All groups share one centre, and each spreads out both ways along 5 directions, with some noise.
In the rows, zero is written as 128.
Some rows, each with its group after it:
[145 114 145 108 104 193  81 167  91] -> J754
[130 107 117  91 126 129 135 121 169] -> J723
[104 128 160  89 115 130 148 127  94] -> J436
[154 142 133 162 109  93 142 120 104] -> J590
[117 109 100  98 142 155 135 130 159] -> J436
[202  82 139 114  59 128  85 148 143] -> J510
[ 87 120 191  85 107 136 144 136  97] -> J754
[145 119 110 108 119 156  79 135 122] -> J696
[114 123 145 160 155 143 126 151 184] -> J590
[ 99 151 160 165 135 120 159 137  86] -> J723
[121 111 188 141 107  79  80 119 178] -> J696
[179 151  62 199 149 137 123 136 113] -> J453
[127 114 106 100 137 163  95 135 146] -> J590
[147 126 146 162 110 137 128 152 106] -> J590
[108 127  90 211 145 111 119 129 118] -> J453
[ 87 111 144 111  99 105 126 113  77] -> J510
[ 99 102 188 129  88  95 126 129 116] -> J453
[153  93 148 162  74 124  97 151  99] -> J754
[100  96 176 142  99 119 189 153 134] -> J723
[104 177 137 105 185 186 100 138 110] -> J453
[ 39 131 156 170 161 128  99 134 114] -> J453
[ 79 125 134 117 124  98 113 102  98] -> J510
[ 86 169 140 158 166 123 181 127  98] -> J723
[154  73 132 146  76 102  80 132 164] -> J696
[124  88 137 129 104 126 119 139 158] -> J754
[140 103 133 105 106  99 138 114 165] -> J754
[151 131 149 130 123 140 132 145 136] -> J510
[135  76 156 135  62  90  99 128 129] -> J696
[101 114 152 133  97 108 160 130  82] -> J696
[150  89 110 131  93  72 110 101 171] -> J723
[ 91 113 138 149 108 109 183 133  89] -> J696
[126 131 171  85 104 139 125 133  96] -> J436
[108 148 121  57 170 184 114 129 141] -> J453
[ 84 137 157 109 141 110 158 113 132] -> J754
[192 128 148 144 119 160 143 169 164] -> J510
[119 159 140  80 144 144 108 114 102] -> J723
[ 66  99 155  68 144 147 151 129 186] -> J754
[168 123 136 201 108 120 136 157 125] -> J590
[125  94 112  92 119 164  86 136 147] -> J590
[184 123 119 170  87  88 108 122 109] -> J754
[172 130 152 117 106 144  73 140 130] -> J436
[141 112 171 170  85 109 144 150  98] -> J590
[179  79 132 185  66 124 116 162 124] -> J590
[103 170 147 101 171 159  95 125 113] -> J696
[198 111 138 149 110 136 108 153 185] -> J510
[107  85 185 143  98 122  75 149 160] -> J453
[151 150 142 194 118 116  94 135  77] -> J436
[146  92 159 165  84  94 146 143 156] -> J510
[194 107  91 122 119 145  42 130 185] -> J510
[166 155 163 159 128 120  69 132 134] -> J436
[ 97  68 105  48  97 154 173 132 133] -> J436
[159 100 106  93 117 163  97 140 162] -> J436
[130 155 159 114 153 130  92 122 154] -> J696
[134 135 161 113 107 149  86 143  86] -> J723
[101 103 160 157 110 114 186 151 136] -> J723
[164 121 153  97  88 119 139 130 116] -> J453

New rows, each followed by its group:
[109 113  97 112 136 150 146 132 126] -> J436
[146 105 140 111  91 137 124 141 104] -> J510
[ 93 106 131 114 143 148 126 137 168] -> J754
[153 132 101 138 132 124 116 120 138] -> J590
[124  93  70 156 114  89 157 108 144] -> J453
[141 130 130 127 141 199  90 168 119] -> J723
[155  86 135  56  91 148  77 133 163] -> J723
[121 170 160 117 157 162 157 145 107] -> J510
[176 142 117 158 108 115 105 127  94] -> J754
[ 98  93  72 194 126  90 139 114 145] -> J453
[133 118 108 145 128 136 153 136 130] -> J696
[124  98 138  88 103 100 143 113 159] -> J723
[ 78 122 162  54 143 156 115 126 140] -> J453
[171 121 161 135  65  82 126 121  88] -> J754
[166  51 106 170  46  87 167 142 132] -> J696
[ 76 110 160 138 141 137  89 138 145] -> J453
[168 128  53 138 143 138 138 120 142] -> J453
[165 126 118  82 124 167 103 139 135] -> J754
[114 145  99 135 152  90 149  94 143] -> J723
[154 142 123  96 115 150 133 134  83] -> J696
[148 133 141 114 132 163  89 147 142] -> J453
[157 135 153 100  97 127 119 130  90] -> J754
[130 110 197 157 102  61 110 119 190] -> J696
[128 106 162 154  93  93 138 132 130] -> J590
[ 51 143 153 126 157 137 127 126  95] -> J696
[112 117 114 145 128 124 141 128 119] -> J436
[163  99 134 116  86 139 115 146 123] -> J510
[133 135 109 144 165 132 105 124 192] -> J436
[163 121 131  56 133 184  89 143 171] -> J453
[139 131 165 100 109 135 122 136 117] -> J453
[ 79 127 153 117 128 104 172 118 112] -> J436
[103 128 174 147 139 151 137 158 135] -> J590
[160 151 186 139 127  84 127 120 187] -> J696
[146 113 120 116 124 178  88 157 127] -> J754
[120 141 142 156 120 110 139 128  92] -> J453
[ 85  96 115 157 138 131 100 132 151] -> J696
[173 135 126 150 130 114 165 135 167] -> J696
[ 89  94 132 143 134 136 126 139 164] -> J754
[158 118 116 224 103  95 115 139 115] -> J453
[102 144 184 155 128  81 176 124 138] -> J696
[144 126 151 146  97 150  96 153  68] -> J754
[ 99 123 137  87 121  95 123  96 132] -> J590
[165 142 188 137 114 105  76 129 161] -> J436
[133  78 110 104  89 138 135 138 130] -> J436
[174 122 113 163  97 125 119 143 100] -> J590
[ 83 114 104 135 119 146 178 138  56] -> J696
[139 104 149 225  71  57 139 132  94] -> J453
[188 116 141 125 103 147 106 150 150] -> J510
[169  97 129 159  96 109  88 136 166] -> J436
[133 112 134 110 105 137  79 132 115] -> J696
[ 11 120 174 142 165 135 154 140 130] -> J754
[138 149 123 138 135 131 196 136 106] -> J696
[ 95 159 128 100 147  71 166  77 122] -> J723
[109 110 170 138 117 134 132 149 139] -> J590
[162 100 142 145  94 123 137 149 146] -> J510
[153 125 123 190 126 132  87 149 134] -> J453
[ 95 156 156 208 129  77 149 120  72] -> J436
[157 117 152 132  92 102 138 129 128] -> J696
[100 119 152 118 111  72 176 103 134] -> J723
[167 149 145  98 102 120 122 122  89] -> J754
[160 104 125 167  99 117 120 140 136] -> J590
[102 154 180 112 124  73  77  87 110] -> J510
[ 61 114 191 111 115 139 143 146  95] -> J754
[ 79 121 156 159 119  78 171 114 113] -> J436
[120 136 121 122 135 148 141 133 102] -> J696
[107 114 147 166 127  75 144 115 167] -> J436
[108 145 122 152 139  73 158  94 123] -> J723
[ 98 175 140 166 163 141 149 137  77] -> J723
[ 52 118  97 167 162 141 180 140 106] -> J696
[ 82 112 172 110 117 112 152 125 131] -> J754
[117  78 101 179 124  98 120 127 203] -> J754
[116 139 170 121 106 110 140 125  82] -> J754
[ 99 106 105  93 120 105 167 103 131] -> J453
[134 129 201 128  87  73 116 115 120] -> J510
[131 126 168 145  95 133 138 151  76] -> J590
[203 112 101  99  82 108 161 119 129] -> J453
[167  95  93 176 133 170 166 174 187] -> J510
[ 89 148 157 112 161 144  69 122 136] -> J696
[154 108 138  76 106 163  68 141 132] -> J723
[151 120 142  82 109 170 102 146 108] -> J754
[ 97 115 168 181 116 110 102 140 117] -> J453
[155 130 120 179 140 164 119 167 147] -> J590
[101  82  92 136 121 107 130 116 165] -> J453
[137 139 109 105 150 153 115 129 144] -> J754
[178 109 116 197 111 145 118 167 142] -> J590
[ 93 149 133 163 163 121 188 132 137] -> J696
[ 90 119 110 154 150 126 120 124 132] -> J453
